The rows come from 4 hidden closed curves, with some noise, and rows from the same curve form a group. Each curve winds through 6 dimensions. The rows are also pushed far along 5 directions, which tell nothing about the answers.
(in the rows, 128 means zero)
Some rows, each with its group after it:
[180  77 163 134 133 104 127 134 124  82 110 135 126 101 156 156  75  91
 111 120 171 179 107  94 130] | (3)
[115 101 143 119 130 139 130 150 121 122 115 140 130 161 111 173 130 155
 109 133  57 140 131 121 106] | (1)
[163 186 156 146 108 148 135  89 157 143 153 150 104 106  66  77  79 116
 130 145  66 117 176 180 139] | (2)
[149 120 137 110 127 108 138 125 126 112 118 148 119 111 125 140 100 111
 122 167 109 159 144 126 116] | (3)
[128  72 156 147 143 163 149 120 161 101 144 137 133 128  95 137 148 108
 142 101  89 147 178  89 106] | (0)
[103 105 134 140 144 123 142 162 152 118 130 133 148 176 108 180 137 147
 116 149  42 132 154  99 106] | (2)
[ 85 179  56  94  97 176 141 140  78 200 127 124 121 137 168  92 198 165
 167 137 174  64  74 107 145] | (3)
[148 120 153 128 128 165 152  73 139 143 138 104 128  89 148  81 152 116
 139  99 202 122 117 156 133] | (1)
[114 141 105 101 107 160 123 127 100 171 109 136 115 154 175 114 164 146
 125 140 177 111  70 117 138] | (1)
[168 119 135 125 120 125 165 123 128  88  95 148 125 112 111 163 115 107
 102 180  87 160 115 114 113] | (2)
[ 96  92 101 113 138 121 136 193  91 108 108 156 136 174 124 215 145 168
 114 144  43 136 118  77 104] | (3)
[155  76 177 141 138 109 145 123 158  74 113 128 138 120 109 178  89 114
  77 172  78 180 170 117 114] | (1)
[107 105 137 145 133 129  98 167 132 148 153 124 146 152 113 133 132 137
 146 111  98 122 153  76 138] | (0)
[122  52 141 115 157 171 190 123 129 104 125 133 144 126 160 160 202 129
 142 121 162 145 114  68 103] | (0)
[117 102 163 131 137 163 135 148 154  99 125 120 138 138  66 145 171 143
 155 114  48 132 152 105 105] | (2)
[173 101 185 118 133 130 143 120 160  59 116 144 104  93 110 126  97  93
 136 141 129 177 156 118 125] | (2)
[129 114 170 136 151 129 123 123 163 114 151 120 130 106 112  92 142 112
 183  94 161 130 160 103 146] | (0)
[128 111 100 109 134 137 171 101 123 106 102 139 123 115 161 135 169  99
 128 146 175 143 102 114 103] | (0)
[131 139 129 110 133 153 143 115 132 136 133 134 114 102 132  84 169 116
 189 119 174 114 124 107 135] | (0)
[141 121 151 116 137 151 176 107 161  90 126 134 120  94  74 124 156 109
 162 164  73 142 180 116 103] | (3)
[176  55 187 133 132  93 115 116 134  87  92 107 139 102 153 175  78 107
  79 151 170 191 116 108 142] | (0)
[141 145 104 115 105 125 126 103 116 142 109 124 111 101 169 100 130 104
 127 153 214 130 100 116 157] | (0)
[131 103 129  96 122 135 129 149 114 136  98 115 131 142 178 144 160 134
 148 141 173 140  71  90 115] | (3)
[114 100 128 115 156  97 115 169 112 118 124 134 143 142 164 160 145 137
 149 116 172 136  95  84 137] | (3)
[145 100 136 134 126 105 111 143  96 139 127 133 136 143 191 154  81 136
  73 125 190 150  83 120 156] | (1)
[153 148 148 134 120  83  89 130 130 123 120 141 115 109 126 119  65 117
 116 149 152 145 136 136 171] | (0)
[127 181 110 149 105 119  96 150 121 154 149 160 117 166  88 115  82 135
 100 132  43 116 139 168 129] | (2)
[151 148 131 130 108 141 145  96 160  79 126 139 103 111  63 103 119  89
  96 156  55 154 176 189  90] | (2)
[136 124 126 107 137 165 168 104 123 134 136 122 124  86 164  90 169 114
 189  98 215 112 111 107 130] | (1)
[107 182  89 150 101 125  71 132 126 168 142 149 107 159  79 100  92 123
 115 115  61 105 162 161 131] | (0)
[116 186 103 137 114 145 122  87 164 162 155 110 120 101  88  39 157  92
 169 121 128  93 171 163 120] | (0)
[173 135 151 138 131 101 152  88 152  77 120 158 110  97  81 134  71  86
  84 171  74 169 175 177 110] | (0)
[113 152 144 128 122 111  56 161 129 141 151 117 116 139 138  82  93 145
 150  83 177 115 131 140 176] | (2)
[122  82 163 107 145 190 175 133 149  97 126 148 120 127  98 142 179 132
 183 109  74 140 159  82  90] | (1)
[169 116 151  95 121 137 173  84 134  75  99 111 116  77 134 124 137 102
 104 169 158 162 113 174 102] | (1)
[156 150 105 136 100  90 115 121 113 139 121 121 127 107 157 121  70 104
  88 166 166 135 113 136 153] | (3)
[150 140 148 151 119  52  72 153 118 140 135 112 146 132 135 143  39 137
  71 164 132 148 125 150 173] | (3)
[ 81 175  73 101 108 113 104 171 107 155 108 115 128 168 112 143 162 162
 139 159  70  94 118 137 111] | (1)
[151  93 161 140 135 111  73 142 112 133 131 117 130 128 174 123  84 122
 138  48 216 142  83 105 155] | (1)
[126  92 180 147 139 107  59 183 125 153 165 120 145 150 128 137  77 153
 144  74 117 136 141  89 155] | (3)
[139 165 144 142 109 133 108 114 144 135 141 128 117 124  73  97  97 136
 104 142  69 123 160 188 135] | (2)
[176 153 162 139 122 127 134  94 153  99 151 131 110  65  75  79  69  85
 146 119 106 142 185 171 127] | (1)
[146 116 158 149 139  94  88 157 120 127 146 109 144 111 162 112  95 127
 147  88 220 125  94  92 189] | (3)
[137 161 117 126 110 129  91 118  88 197 158 127 121 111 166  75  93 139
 127 100 201 106 102 157 164] | (3)
[139  96 178 119 145 172 161 124 159 101 144 118 134 110 126  96 185 118
 171 117 161 135 128  94 126] | (2)
[191  77 166 118 131 129 161  97 114  68  84 131 118  84 169 163 104  96
 102 130 200 180  72 119 124] | (2)
[128 162 139 118 120 135 102 150 131 150 157 144 108 136 143  70 110 134
 157 110 169 115 126 127 162] | (2)
[146 149 146 143 122 147 141 107 151 138 169 140 118  98 112  72 102 107
 147 114 139 122 168 140 147] | (1)
[ 87  97 142 116 146 150 103 171 129 130 125 138 128 166 109 155 168 162
 172 101  85 122 137  76 126] | (0)
[104 190  90 123 117 125 105 109 118 195 154 111 129 131 141  56 153 131
 147 117 176  84 111 174 138] | (3)
[147 102 154 140 138 147 125  98 131 132 140 117 126 100 157  97 119 102
 163  61 215 132 110 116 136] | (1)
[162 137 161 163 126 118 122 102 150 133 152 124 130 112 115 103  71 109
 102 116 136 134 141 162 146] | (2)

New rows. What belongs after each?
[118 102 107 112 137  90 126 163  83 136 115 128 146 130 195 177 123 152
 102 160 186 135  88  83 155] | (3)
[124 118 136 133 119  85  79 179 115 143 132 130 141 163 116 174  68 151
  95 156  58 145 147 115 133] | (3)
[118  92 149 144 150  86  86 162 136  93 124 138 137 169 100 183  90 130
 101 109  58 162 152 125 111] | (0)
[148 204 116 128  91  86  84 140 119 149 133 146 100 117 125  86  48 124
  99 173 133 124 132 169 175] | (2)
[104 116 137 138 154  94  84 165 137 121 141 127 137 161 116 141 125 138
 151  86 119 127 138 113 134] | (0)
[ 93  99 113 134 145 119 113 182 121 141 146 122 157 177 117 162 158 139
 141 106  70 126 135  84  93] | (0)
[106 154  82 133 118  86 102 155 131 126 113 141 127 159  97 149 115 115
 112 163  51 133 151 133  98] | (0)
[184 154 174 129 117 191 166  64 149 131 149 143 101  71 103  47 131  98
 162 107 159 126 130 161 134] | (2)
[130  92 169 141 132 134 106 159 124 126 138 118 143 143 111 159 113 155
 121 103  88 138 129 110 134] | (3)
[118 187  78 137 100 121 101 129 109 161 135 163 110 150 102 111  96 126
  96 150  67 112 144 161 132] | (0)
[189 119 184 137 126 139 133  94 146  95 135 112 128  65 122  76 120  93
 137 114 198 151 113 132 157] | (2)
[138 145 139 135 117 163 133  87 159 148 150 107 126  91  84  61 156  89
 174 115 117 115 162 140 103] | (0)
[142 155 104  99  97 106 117 136 105 104  96 128 110 118 154 120 119 118
  88 189 168 146  89 153 141] | (2)
[144 150 100 106 124 161 193  84 121 103 101 138 114  95 126 117 185 107
 137 158 141 124 102 149 101] | (3)
[133 142 119 124 123 165 181  93 132 114 125 128 126  91 103 113 170 126
 138 149 114 110 141 142 124] | (3)
[179 145 135 126 116 114 153  85 133 134 138 117 130  67 141  86 108  89
 118 175 189 142 124 149 143] | (0)
[115 175 117 150 108 105  67 170 123 173 158 126 132 141 104  91  89 142
 154 113 106  99 145 116 165] | (3)
[145  60 173 128 145 134 156 147 149  53 107 121 147 123 100 176 164 118
 124 148  89 172 131  79 101] | (2)
[130 180 122 157 113 160 111  96 150 154 169 154 103 115  63  52 108 100
 155  85  86 105 187 167 128] | (0)
[125 158  87 108 120 148 163 116 109 118 104 144 115 128 117 132 169 129
 129 157 103 115 101 145 102] | (3)
[165  91 173 150 146  72 127 142 147  57 134 121 142 103  94 178  48 104
  93 134  68 179 181 137 115] | (1)
[ 83 100 150 135 168 135  92 185 132 149 172 120 152 173 111 130 170 163
 194  43 105 103 130  90 119] | (0)
[ 93 182  67  98 101 180 128 110 106 186 116 125 106 144 144  77 199 141
 170 108 158  78  84 146 110] | (1)
[105 182 102 161 124 135  93 119 156 154 176 142 120 138  62  62 118 105
 161  81  75  95 189 158 121] | (0)
[112 166 119 139 133 125 103 115 144 139 145 134 117 134  86  91 128 119
 149  98  98 111 158 172 119] | (0)
[100 202  77 145 103  85  71 143 115 180 149 107 133 148 116  97  95 146
 112 134 105  86 137 178 150] | (1)
[ 93 127  86 107 112 174 146 123 126 131 103 147 111 158  95 141 192 129
 140 141  51 119 141 116  76] | (0)
[ 95 175  79 103  95  97 101 170 114 127 101 152 103 177 118 164  99 157
  87 194  37 124 143 158 118] | (2)
[183 174 135 133 102 129 153  72 135 134 131 151 100  72 108  91  61  93
 110 175 119 140 164 173 140] | (1)
[150 150 181 152 141 108  82 118 152 150 181 123 128  96  89  67  72 120
 155  88 133 125 177 163 165] | (3)
[124 179  99 137 110 135 130 117 130 153 144 145 117 149 112 101 112 125
  98 143  87 112 134 180 115] | (2)
[144 113 158 134 139 141 134  92 153  95 130 133 115 110  92 117 129 100
 136 100 112 148 157 155 105] | (0)
[149 105 154 153 145  73  82 166 109 113 140 156 136 145 139 163  48 127
  90 109 133 161 124 111 158] | (0)
[104 128 135 149 153 120  96 147 127 150 181 128 142 124 115  96 124 135
 174  65 146 102 162 113 153] | (3)
[120 112 132 123 137 139 123 140 106 149 123 131 129 152 180 145 132 152
 146  85 186 116  77 102 141] | (2)
[138  79 162 137 145  79 108 156 134  80 107 108 147 135 108 206  80 134
  95 138  63 168 150 121 110] | (1)
[110  90 138 125 148 144 124 171 137 107 146 149 127 170 138 138 152 131
 145  88 114 142 122  88 106] | (2)
[119 118 131 138 131 150 116 133 128 134 144 153 119 142 110 115 127 122
 144  87 113 126 141 112 124] | (0)
[181 137 152 113 122 125 171  80 128  92 104 145 112  81 106 139 100 106
  88 187 104 161 133 182 113] | (3)
[122  78 163 144 140 102  76 170 122 121 130 109 147 168 155 161 102 148
  95  89 146 151 104 107 143] | (1)
[126 134  78  76 104 156 203 113 106 104  87 146 116 133 163 153 185 130
  75 226 119 143  93 149  84] | (1)
[158 119 151 119 136 136 118 128 101 130 128 134 122 110 163 111 121 127
 149  85 205 135  74 120 146] | (3)
[120  70 153 100 143 142 167 121 163  48  88 129 114 130 113 182 150 118
 120 145  80 170 165 123  79] | (2)
[135  96 141 123 133 121 106 172 107 114 112 130 136 153 154 164 126 140
 133 101 140 143  77  85 126] | (3)
[ 83 180  54 114 110 139 111 135  99 200 137 109 137 161 144  94 181 146
 133 129 131  82  95 153 110] | (0)
[125 147 136 117 117 157 154 119 168  97 129 129 115 115  61  99 168 115
 143 166  53 129 180 144 102] | (2)
[124 139 130 157 117 100  79 160 119 160 162 120 139 131 123 113  71 138
 125 108 122 118 154 114 166] | (3)
[139 142 100 136 112  92 122 114 118 133 115 124 136 131 120 142  99 107
  69 176  96 145 130 165 104] | (0)
[ 99 133  98 134 125  95 105 173 138 116 115 147 129 164  90 166 118 121
 122 163  37 136 167  97 107] | (0)
[184  78 218 138 135 140 121 125 140  96 132 122 127  96 117 130  83 119
 139  95 143 169 127 108 145] | (3)
[180 136 172 138 136 160 167  61 148 115 164 119 116  48 105  62 108  92
 157  84 169 131 165 179 127] | (1)
[123 168  89 136  99 100 105 151 105 135 106 133 136 154  95 157 110 141
  66 183  48 123 108 157 123] | (2)
[143 154 135 142 109  80  56 132 120 168 137 100 135 120 133  95  72 120
 116 124 166 128 118 152 162] | (0)
[127 187 107 134 106 101  93 112 131 178 150 116 124 127 117  73 100 116
 122 145 134 111 138 181 135] | (3)
[146  92 212 167 147 108  40 155 138 149 178 116 141 123 116 103  59 142
 151  42 162 138 146 104 189] | (0)
[152 147 134 118 116 126 125 130 103 133 110 119 127 110 160 117 132 142
 129 137 191 120  63 124 165] | (3)
[152 114 174 150 121  94  59 162 125 155 154 108 142 136 139 117  49 133
 117  95 149 142 124 114 163] | (3)
[ 78 146  91 134 120  76  86 180 133 131 109 130 136 185  91 178 118 153
  98 184  25 124 164 121 127] | (0)
[142 166 136 119 112 133  94 135 103 162 138 140 106 128 152  88  97 146
 133 104 172 114  93 153 168] | (2)
